All groups share one centre, and each spreads out both ways along 10 directions, with some noise.
In the rows, zero is written as 128.
Some rows, each with its group after it:
[128 130 141 168 135 131 138 171 101 203 166 104 112 154  89 159  89 196
 102 181 132 112 105 167 197] : j202
[ 66 164  87 176 103 163 108  99 119  88 129 128 137 109 180 146 135  76
 107 114 119 109 123 109 116] : j202
[171 134  98 140 185 181 156 162 130 177  94 139 141  71  60 135 107 150
  78 148  98 102 139 158 175] : j812
[171 101 125 124 185 139 113 151 136 168 100 128 117 120 100 106 139 116
 136 119 152 100 145 126 143] : j358
[ 74  98 146 135  82 140 115  83 129 193 147 118  64 166 155 183 163 131
  74 160 136 164 144  99  81] : j919
[138 122 127 161 126 141 124 153 131 122 129  88 122 152 135 117 116 138
 146 124 156 119 135  97 110] : j202
[160 128 116 177 149 159 137 159 105 193 119  97 128 106 130 131 129 178
 112 158 147 100 131 129 133] : j202
[120 133 113 112 120 167 148 119 160 110  85 135 138  91 138 113  96  94
 130  81  87 100 113 167 141] : j919
[124 116 127 116 165 131 106 121 167 139  70 137 121  39 110 123 134 124
 139  61 111 117 139 160 117] : j919
[138  93 149 104  91 146 128  79 130 175 116 122 106 119 129 149 108 209
  62 185  72 193 165 152 111] : j358
[ 77 176 109 103 104 142 121  55 112  64 140 163 153  96 148 142 118  75
 107 130  68 153 131 150 131] : j202
[137 136 139 120 125 148 154  98 127 219 145 127  68 160 114 137 141  75
 117 150 136 148 126 116 104] : j920
[161  98 120 135 183 151  85 139 122 186 166 120 121 127  85 148 110 121
 112 174 116 136 151 164 172] : j358
[132 114 103 199 194 101  92 119  87 139 160  92 132  67 125 149 155 161
 133 158 162 159 147 129 149] : j894
[170 106 134 117 145 144  92 124 135 162 105 124 143  88 150 110 132 150
 139 124 119 114 149 155 110] : j202
[157 144 162 101  99 155 155 136 126 164 163 116 133 160 107 125  73 154
 141 163  81 133 115 179 137] : j812
[129 101 118 125  94 124 137 133 162 154 172 123 108 121 137 173 142 100
 131 117 106 163  91 145 110] : j812
[ 57 190 147 133 129  84 134 121  93 101 151 149 162  80 149 146 164 118
 174  86 150  81  85 154 120] : j894
[103  84 123 125 159 145 140 133 142 185  77 150 114  97 120 156 178 128
  85  99 156  78 129 124 132] : j894
[ 48 140 130 145  84 125  93  99 142 102 143 127 107 134 171 154 120  83
 136  95 114 132 108 142 123] : j202
[ 42 118 127 126 121 116 113  91 162 155  97 159  74  84 116 171 141 110
  78  85 108 139 116 156 143] : j202
[141 175 113 152 134 187 134 137 127 131 129 115 113 164  95 117  84  94
 109 154 112 130 151  97 130] : j894
[138 119 170 146 178 109 135 169 122 205 140  96  91 135  55 139 126 183
 145 135 166 128 133 133 138] : j202
[161  67 151 104  83 138 133 138 158 161  85 115 105 149 144 125 137 209
  91 133 123 146 157  99  68] : j919
[124 168 100 168 108 139 183 135  74 130 144 120 163 133 163 128 108 142
 114 164 138  81  84 153 187] : j920
[136 124 102 148 141 120 103  70 100 150 131 136 102 116 132 137 133 138
  69 195 118 196 169 110 146] : j919
[ 93 209 151 128  94  68 129 131  93  90 124 161 143 139 147 103 111 163
 152 119 136 103  94 136 146] : j358
[189 112 123 135  87 162 140 116 131 150 151  83 105 191 148 100  76 133
 125 185 105 182 149 114 115] : j894
[ 94 111 140 132 117 108 108  88 148 209 132 132  61 108 139 157 139 110
 120 118 123 165 114 159 122] : j919
[152 141  81 163  81 129 139 109 134 150 125 130 102 124 163 127  86 148
  82 169  90 175 113 138 161] : j358
[ 69 164 176  89 110 100  79 142 142 127 158 178 129 138  96 160 107 135
 136 106  91 106 107 174 141] : j894
[ 85 113 147  88 117 134 171  64 115 125  87 146 146  79 157 134 169 139
 106 105 116 113 135 151  98] : j920
[159  98  95 182 104 161 124 134 116  71 129  50 163 139 216  88 104 129
 169 130 151 121 136 109 114] : j799
[113 151 151  87 160 120 157 135 118  92  96 151 150 135  88  96 129 113
 152  93 144  80 126 133 144] : j358
[131 142 125 134 110 125 137 118 134  96 148 109 129 112 125 133 121 130
 142 127 109 178 134 115  94] : j919
[ 90 109 165 112  82 175 140 111 141 154 125  95 127 138 190 129 137  96
 169  81 132  80 112 152  68] : j919
[ 90 223 136 180 172 179 103 141 130 155 137 102  84 109  78 124 108  53
 173  89 143 108 140  99  92] : j894
[152  98 155 106 185 183 121 124  88 158 145 105 164 142  99 127 121 139
 129 174 125  84 174 165 146] : j812
[134 170 136 148 132 140 171 137  96 165 119 118 105 161 108 115 130 140
 117 153 162 109 132  92 125] : j799
[ 94 173 140 119 121 106  98 155 103 122 188 171 157 151 115 165 125 127
 124 144 118  91  95 154 163] : j894
[128 163 139 150 169 123 132 156  85 216 154 140 111 152 102 130 116 122
 139 159 160  69  96 164 201] : j919
[119 124 124 164 128 152 135 120 122 119 132  77 127 110 164 118 132 103
 172 103 150 126 134 117  93] : j799
[137 100 117 121 162 156 104 129 139 137 105 140 131 115 116 137 153 112
 102 125 135 112 161 107 117] : j812
[147 127 153 104 109 116 109 123 155 175 132 139  88 134 103 129  99 149
 123 133  92 169 130 154 124] : j920
[122 128 137 129 138 143 132  95 136 111  85 104 106 102 100 108  97 152
 115 126 106 173 171 121 111] : j894
[128   4 140 118 139 133  97  95 154 214 143  97  64 187 156 141 135  91
 115 148 152 148 140 161 162] : j920
[100 164 130 130 109 151 179 123  95 141 169 130 148 147 127 150 111 111
 116 154 113  96  89 163 164] : j920
[163 187 105 142 146 159 161 164 135 186 114 153 101 134  76 118  86 102
 105 139 113 103 105 136 175] : j812
[147  39 135 116 132 139 146 114 158 134 106  82 118 118 147 111 113 134
 147 107 122 149 134 167 137] : j799
[ 86  95 133 123 124 141 176 140 139 130 127 115 125 138 111 155 136 119
 112 105 140  98 103 147 152] : j799
[145 141 104 135 139 177 199 113 103 136 104 119 142 104 119 122 136 116
 104 141 127 110 131 118 129] : j358
[146 126  87 149 148 166 121 124 147  96 113 112 129 108 123 120 119  92
 122 119 117 146 150 100 123] : j358
[156 108 151 115 106 114 132 113 138 192 121 117  90 143 143 111 113 147
 142 130 124 151 121 153 122] : j799
[ 86  98 143 108 132 162 113  83 107 187 136 134 132 114 167 152 137 107
 111 136 113  86 123 201 150] : j919
[207  82 119 140 134 153 158 146 156 164 139  69 123 107 145 108 130 114
 186 112 135 155 126 129  82] : j812
[155 108 136 129  92 132 108 136 141  94  98 100 146 125 182  94 121 175
 151 111 129 133 145 110  80] : j799
[113 129 110 150 118 142 165 119 101 140 130 117 141 134 165 134 144 120
 119 140 150  95 103 127 141] : j920
[ 82 154 120 101 134 139 149 105 121  82 166 156 142 162  92 149 105  61
 111 143  95 132 114 147 178] : j202
[147 122 128 120 127 131 168  82 123 190  76 136  95 100 150 111 174 126
 105 122 148 134 143 102  86] : j920
[102 145  88 149  73 140 156 148 157 144 190 148 111 144 135 199 143  68
  95 126 107 149  68 111 116] : j812
[181 114 125  96 119 124  69 138 128 108 150 153 185 104 157 129 124 158
 136 149  82 129 140 161 118] : j894
[122 132 149 126 151 132  96 117 111  83 101 109 153 103 115 103 100 185
 135 131 113 135 175 137 127] : j799
[148  90 101 126 118 139 122 120 183 108 110 112  95 136 128 114  93  75
 132 103 106 175 134 122 133] : j358
[ 72 122 169 142  93 111 135  90 103 176 175  91 113 107 172 163 140 154
 159 128 130 143 101 184 108] : j812
[145 117 142 153 120 157 191 160 132 165 134  69 121 127 116 129 117 160
 150 120 142 121 108 133 112] : j202
[148 156 149 115 112 142 158 112  99  86 127 103 160 141 137  94 119 157
 152 146 122 134 154 107  81] : j358
[184 125 114 128 154 162 137 149 131 149 174 104 127 187 104 110 105  54
 164 154 134 123 125 120 145] : j812
[125 103 171  84 131 133 133 120 150 142 143 108 137 114 121 128 124 109
 186  91 110 127 116 182 102] : j202
[145 139 117 145 106 201 175 165  96 165 108 123 140 209 148 116 111 132
  85 170 152  41 120  99 149] : j919
[150 107 109 136 130 136 126  79 119 122 138 103 140  80 169 124 151 111
 140 136 115 173 145 131  88] : j919
[112 233 117 145 123 141 188 117 114 136  70 154  98 121 100  87  98 107
 114 110 127 103 113 100 143] : j894
[ 82 141 130 129  90 130 132  89 142  96  93 132 117  94 150 136 125 139
 108 105  99 157 136 122  93] : j358
[101 119 164 144 161 125  53 130 117 192 170 113 102 130 116 159 149 131
 149 133 150 127 146 140 109] : j358
[139  90 153  72 109 172 145 103 156 139 120 123 120 153 109 131 113 111
 112 135  86 148 156 142  95] : j920
[ 88 132 156 139 143 154 127 114  98 154 185  96 139 121 132 159 140 102
 161 132 138 106 119 159 116] : j812
[158 128 138 132 142 155 156 129  96 120 145  90 145 165 126 100 116 122
 157 158 147 119 142 119 126] : j799
[125  83 137 147 156 159 132 125 104 119 171  59 157 143 154 119 115  90
 189 129 154 102 123 165 147] : j799
[160 153 167  91 130 139  89 125 160 166 152 131  97 128  57 127  61 140
 144 147  54 192 156 175 119] : j920
[138 121 119 151 123 113 120  82  95 148 153 102  99 173 161 110 122 108
 131 178 152 168 141 114 142] : j920
[179 147 103 188 185  96  39 121 110 139 138 109  91 129 102  96  84 146
 127 189 135 201 184 106 169] : j920
[101 152 148 107 116 108 100 134 122 133 157 160 143 124 122 148 119 135
 133 124 103 114 109 165 146] : j894
[ 99 136 124 175 182 153 130 103 107 176 132  89  99  87 119 136 137  88
 151 116 158 116 132 147 136] : j799
[ 85 212 106 166 107 116 115 120 131 195 104 184  75  81 123 167 148 133
  67 122 118 130 110 105 117] : j799
[171 145 102 148 112 116 148 135 146 152 131 128  89 155 131 107 104  96
 136 133 129 160 105 112 142] : j812

New rows, each followed by its group:
[ 48 164 145 135  97  85 106  85 122 144 125 160  89 109 144 154 123 148
 102 121 113 148 109 158 148] : j812
[147 139 146 127 145 136 200 133 114 171 135 105 117 119  76 133 121 149
 135 143 129 143 119 137 127] : j202
[169  77  99 129  89 152 185 173 145 132 103 122 143 175 164 120 142 140
  98 130 152  87 104  94 129] : j799
[186 117 161 138 186 125  89 166 109 174 141  97 135 124 106 102 131 162
 182 140 165 109 158 127 110] : j202
[135 134 107 171 149 199 158 120 115 212 140  90 100 132 143 136 145  43
 138 128 154  93 116 121 108] : j894
[165 111  90 103  92 121 201 109 177 125  18 155  98 100 145  80 105 138
  88  86 104 144 111 125 148] : j358
[168 131 107 147 119 109 150 129 142 123 172  98 118 119 120 122  89 112
 161 138 103 194  99 156 153] : j812
[110 159 124 122 159 149 134 114  94 140 175 144 152 128 104 152 124  74
 128 156 112 102 115 170 171] : j202
[151 124 120 121 114 161 183 153 104 127 176 114 180 149 134 141 104 135
 129 163 105  96  96 169 165] : j919
[ 95 183 168 124 120 135 112 105  71  78 211  97 176 140 120 140  99 143
 174 171 100 148 141 153 107] : j358
[158 160 105 132 103 121  88 127 116 110 119 159 147 128 143 116  93 181
  80 179  83 150 150 123 148] : j799
[153 206 141 153 121 136 122 145 127 171 167 116  93 145  97 124 103 101
 167 141 125 162 122 105  88] : j920
[117 124 164 115 127 137 112 113 125 130 126 111 120 141 127 124 137 136
 145 123 140 134 156 108  81] : j358
[ 78 183 176 103 127  95  80  96 119 131 137 156 114 100  89 143 101 174
 124 135  81 161 149 167 124] : j799
[185 102  96 138  92 147 125 114 152 152  68 124 110 128 197  90 125 138
 105 128 125 136 141  98 100] : j202
[109 148 118 134  93  95  42  81 140  61  84 150 108 126 170  97 113 146
 105 133 111 189 179  81  94] : j202
[ 97 170 127 149 143 119 123 108  91 130 168 128 147  88 135 144 135 108
 157 131 124 119 110 163 142] : j894
[108 111 148 133 189 114  93 110 100 233 150 138 111  83 116 157 158 128
 130 142 145  94 122 199 172] : j919
[150 153  94 160 114 123 151 128 131 161  88 139  95 111 139 115 117 146
  89 139 129 147 117 107 147] : j812
[121 150 138 112 102 124 150  82 112  85 123 119 132 133 119 109  77 161
 113 159  82 180 141 145 144] : j894
[183 166 139 156 132 121  81 136 131 171 170  97  81 161  99 104  69 124
 169 163 115 195 146 125 124] : j920
[161  81 158 124 114 116  95 114 128 186 156  85 110 147 188 105 104 129
 189 133 131 139 120 185 127] : j799
[129 168 122 159 166 150 132 137  85 200 122 135 118 151 135 105 115  94
 132 145 163  48 109 148 189] : j919
[104 107 113 176 158 135 126 107 101 123 181  70 137  97 164 152 174  77
 175 121 173 135 122 117  99] : j812
[ 70 166 148 184  59  99 108 109 140 148 108  92  74 100 195 122 107 169
 151  89 137 155 106 128  85] : j799
[115 125 116 161 118 129 139 106 109 172 108 116 109 105 168 139 156 153
 104 135 153 124 123 117 114] : j812
[167 122 147  89 127 142 115  81 113 210 133 140 145  67 170 119 132 134
 153 137  86 121 127 213 116] : j202
[179 136  97 136 118 127 159 109 131  89 139 101 149  91 149 104 110 115
 164 132 101 184 124 134 115] : j919
[ 51 141 138 206  67  88  78 101 134 159 105  85  68  94 202 129  78 187
 139 100 127 154 104 171 147] : j799
[157 124 115 132 144 159 149 135 139 196  98 133  97 120 116 126 147 109
 105 126 141 112 132 106 109] : j920
[ 66 160 142 147  83 126 181 143 114 137 139 128 152 103 182 156 158 129
 152  79 147  54  53 156 115] : j920
[161 134 131 152 156  79  71  84  85 142 154 112 108 114 124 120 147 183
 126 202 147 223 191  90 100] : j919
[ 82 116 172 119  83 124 106 108 150 117 144 102 100 133 131 165 143 157
 134 111 119 181 151  98  40] : j919
[120 172 106 171 126 164 125 122  93  79 100 112 149 113 150 121 153 151
 100 148 153 120 174  41  62] : j358
[147 130 112 147 154 103 115 112  89 150 173 133 127 127  94 160 137 164
  86 207 122 185 148 122 157] : j919
[131 131 144 111 192 143 140 101 108 212 163 135 103 117  67 146 138  75
 131 152 126 131 130 174 160] : j799
[120 140 138  80 133 116 100 130 152 214 142 210 107 103  97 180 168 112
  89 122  96 114 105 160 126] : j799
[130  92 122 112 141  98 132  80 109 133 107 136 153  43 160 130 151 175
 119 130 108 149 131 184 148] : j894
[125 166 162 129 119 131  95 130  90  67 210  90 149 214 122 114  93 113
 181 177 134 153 152 102 107] : j358
[130  47 158  97  96  47  94 129 134 107 133 133 145 136 160 140 150 243
 115 143 132 170 133 144 130] : j894
[130 116 125 144 141 148 148 139 107 221 149 127 112 145 136 147 140 117
 117 154 156  77  98 156 163] : j919
[117 127 121 163 173 125  12 166 109 111 134 141 147 131 102 139  95 181
  97 167 128 101 169 137 186] : j202
[122 129 123 159 100  85 144 103 115 138 206  88 102 152 161 136 112  91
 180 148 132 192  81 158 150] : j812
[ 78  40 160  73 104 134 117  66 129  74 130 109 159 136 169 137 121 141
 125 126  97 142 147 188 136] : j920
[100 119 120 181 125 118  44 124 148 177 153 104  84  93 166 156 135 113
 145 109 135 157 128 133  99] : j358
[145 143 118 139 100 103 119 144 139 128 112 148 111 140 131 121 117 170
 104 139 122 154 128 102 127] : j920
[ 91 125 145  87  77 161 184 106 126  91 127 129 140 189 132 132 110 118
  99 142 106 121 126 125 125] : j894
[142 106 163 102 138 156 118 114 117 135 161  94 130 159 108 126 116 132
 146 160 115 154 165 133  99] : j358
[ 73 158 177 112 143 134 139 107  86 169 137 134 136  98 111 155 157 154
 132 127 137  91 130 157 111] : j358
[154 127 131 113 121 133 150 103 130 143 110 133 126 111 127 114 120 137
 118 138 105 148 137 138 122] : j202
[165 100 110 142 187 137  75 153 137 180 144 128 113 125  96 133 115 111
 122 150 129 129 142 150 176] : j358
[ 83 206 127 139 154 121 142 123 111 161 117 168 132  67 121 137 153  90
 145  85 138  62  88 159 143] : j894
[144 153 129 128 103 180 163 148 117  97 215  90 170 158 123 149 105  94
 165 154  95 141 109 133  96] : j812
[ 94 153 172 152 164 132  80 136  97 160 198  87 135 113 134 148 152  96
 218 109 160  99 124 151  87] : j358
[129 205 152 142 137 112 120  92 105 137 125 119 112  73 124 106 131 135
 173 116 125 165 147 117  71] : j920
[116  94 118 163  98 132 162 110 106 153 189  80 135 102 175 174 157 140
 133 150 130 158 101 150 106] : j812
[111 204 149 161 120  87 146  68  83 102 147  83 133  55 168  90 111 131
 222 106 125 177 116 159  91] : j894
[128  98 128 110 124 119 101 133 120 145 166 154 145 142 122 162 119 153
  88 174  98 131 121 171 177] : j894
[140 129 144 153 148  91  89 112  81 172 178 115 104 148 101 155 154 192
 102 209 152 194 169  89 109] : j919
[150 136 108 144 153 138 105  74  60 113 161 112 165 115 163 114 137 133
 125 198 129 151 169 130 134] : j919
[ 72 174 146 166 102 114 135 100 105 182 164 110  84 123 146 155 135 114
 142 130 140 146  96 138 115] : j202
[129 131 139 149  94 156 148 140 136 137 127  87 110 149 160 123 149 122
 154 109 157 125 130  76  49] : j919
[125 128  97 152 151 141 138 108 103 190 137 139 105 122 129 146 140 103
  92 166 135 123 123 139 170] : j919
[117 168 143 126 103 154 170  97  78 113 147 116 158 130 129 132 115 165
 108 176 105 141 138 135 109] : j358
[136 188 116 158 106 133 174 139 101  84 125 108 142 160 162  86 126  91
 172 119 166 103 110  73 102] : j358
[150 114 115 139 122 132 132 113 118 120 135 112 130 138 144 118 123 130
 119 154 128 153 142 113 123] : j812
[175 201 125 140 119 120  70 205 139 179 153 175 135 150 143 117 133 104
 166 116 142  64  91 107 107] : j894
[147 161 106 144  96 153 165 126 115  64 129 110 149 147 136 110 112 127
 123 147 116 150 138  79  97] : j799
[142  59 159 104 178 147  83 112 142 150 105  98 132  90 130 118 156 132
 164  99 141 120 174 146  83] : j812
[136 132 135  77  99 126 125 126 122  53 150 155 178 159 103 129  82 174
  97 170  64 155 143 151 158] : j799
[ 63 182 141 144  93  84 121 106 117 142 131 152 115  78 160 145 119 146
 139 100 110 125  82 180 145] : j358
[ 94 151 163 103 108 115 107 153 151 174 140 171  98 165 101 152 113 124
 116 118 113 100  98 155 150] : j894
[ 96 123 151 132 114 119 103  72 147 148 137  96  96  77 175 126 144  80
 193  76 122 165 124 155  64] : j919
[ 90 168 145 123 139 114 105 106 120 183  64 173  90  98 107 120 112 167
  78 127 119 105 138 155 168] : j812
[117  53 135 101 122 144 183 158 152  76  78 108 156 148 113 125 126 177
 101 101 138  96 133 127 143] : j799
[ 95 100 151 128 123 136 132 123 133 158 169 109 123  99 134 177 162 123
 145 111 126 133 114 149  89] : j919
[158 185 128 116 123 166 145 165 155 179  91 166 104 135  82 114  92 120
 104 117  96  98 119 127 131] : j812
[112 118 141 126 166 148 116  87 121 131  96 110 135  63 136 118 158 114
 146  97 135 122 163 132  84] : j920
[ 84 133 148 154 166  98  87 115 121 177 168 126  92  82  88 178 166 127
 134 129 144 161 136 135 113] : j919
[159  70 101 147 166 187 101 114 141 200 138 106  99  97 104 164 126 120
  82 169 101 164 168 148 134] : j358
[148  78 168 105  78 162 142 130 131 156 115  88 137 160 188 119 144 172
 144 126 143 102 141 121  51] : j919
[134 165 124 173 129 125  97 139  82 171 190 113 123 158 139 141 114 136
 135 185 140 128 117 134 154] : j358
[126 157  98 210 187 138 126  99  83 106 132  66 133  62 116 121 136 125
 149 145 159 165 166  95 115] : j894
[113 106 171 110 163 150  90  98  96 163 112 113 129 142 141 110 144 137
 142 137 156  89 173 140 112] : j812
[ 99 173 129 150  92  74 127 111 153 108 173 120  96 107 133 137  90 105
 174 101  96 199  86 159 134] : j812
[117 217 103 154  99 117 111 140 124 204 113 206  88 110 128 162 157 137
  54 145 120 113 106  88 116] : j799
[175  87 126 133 123 135  72 165 174 140 137 105  90 178 112 120  90 129
 130 143 118 173 153 107 121] : j920
[ 82 104 135 107 141 129 118 135 121 125 138 159 161 110 131 171 171 129
 103 119 130  78 117 156 140] : j894
[131 174 142 125 154 132 154 125  98  89 114 120 180  74 128 101 134 141
 179  99 133  91 128 140 105] : j358
[130 182 145 113 125 149 126 139  93 125 121 139 155 174 129  81  59 138
 140 150 114  63 118 177 197] : j919
[154 133 135  90 162 207 173 104 141 191  88 141 115  93  79 133 149  86
  98 124 102 117 159 125  84] : j920
[118 178 104 130 143 131 113 121 137  73  87 161 126 107  77 109  76 141
  83 134  83 155 157 122 169] : j919
[162 134 109 143 194 182 129 130  82 103 117 112 171 133  97 105 122 124
 109 175 141  93 180 106 151] : j812
[146 196  82 156 171 140 130 126 129 106  77 152 120  89  97  79  81  89
 121 115 113 124 131 126 187] : j919
[149 125 194  83  88 129 126 109 123 159 142  99 122 167 144  96  82 170
 171 146  98 147 138 178 106] : j812
[181 161 109 144 149 159  92 105  87  78 154  97 170 126 146  88  98 121
 160 178 112 152 176 112 116] : j799
[136 211 136 127 187 197 143 126 117 171 135 134 131  60  52 139 119  87
 141 122  94 109 148 145  94] : j920
[107 120 160  95 163 151  71 118 146 169  55 165 109 105 108 118 150 136
 103  95 131  79 175 127 103] : j812
[118 127 112 143  95 124  88  98 144 113 140 121 112 100 146 146  90 156
 101 147  73 197 142 152 133] : j358
[116 122 124 130 173 160  97  77  76 194 123 130 142  95 179 118 144  90
 129 147 141  60 138 195 173] : j919
[103 133 117 140 140 116 110  82 121 162 140 136  95 100 123 151 132 107
 106 144 114 167 135 142 142] : j919
[107 234 137 164 123 137 145 144 103 142 164 121 133  98 116 137 128 111
 173 113 130 110  98 125  93] : j920
[139 121 145 136 120 201 168 147 107 154 193  72 165 132 137 161 145 112
 163 142 127  97 118 142  74] : j812
[127  78 170  64  87 139 125 100 169 180 159 125  78 200 113 149 104 101
 120 143  89 176 135 160 111] : j920
[133 118 125 131  78 117 130  85 154 105 127 108  92 126 146 133 123 143
 107 139  97 228 153  88  69] : j919
[ 78 131 131 184 139 121 112 173 139  94 124  98  95 165  83 145 113 152
 115 120 168 138 140  73 139] : j202
[180 117 131 132  96 149 130 108 128 110 152  76 140 128 162 102  94 141
 167 150  94 190 149 133  82] : j358
[186 149 122 154 128 167 139 132 103 124 134  78 158 123 176  86 137 125
 184 140 151 115 147  94  61] : j202
[ 84 123 147 130  65 125 132  99 159 103 113  98 109 109 174 130 110 142
 146  87 101 167 121 138  74] : j202
[122 120 128 150 178 159 118 122 109 202 117 120 126  90 144 135 168 100
 141 115 165  68 128 148 124] : j919
[177 178 128 143 102 143 131 132 137 120  97 107 116 133 153  71 105 125
 167 116 129 140 141  85  70] : j894
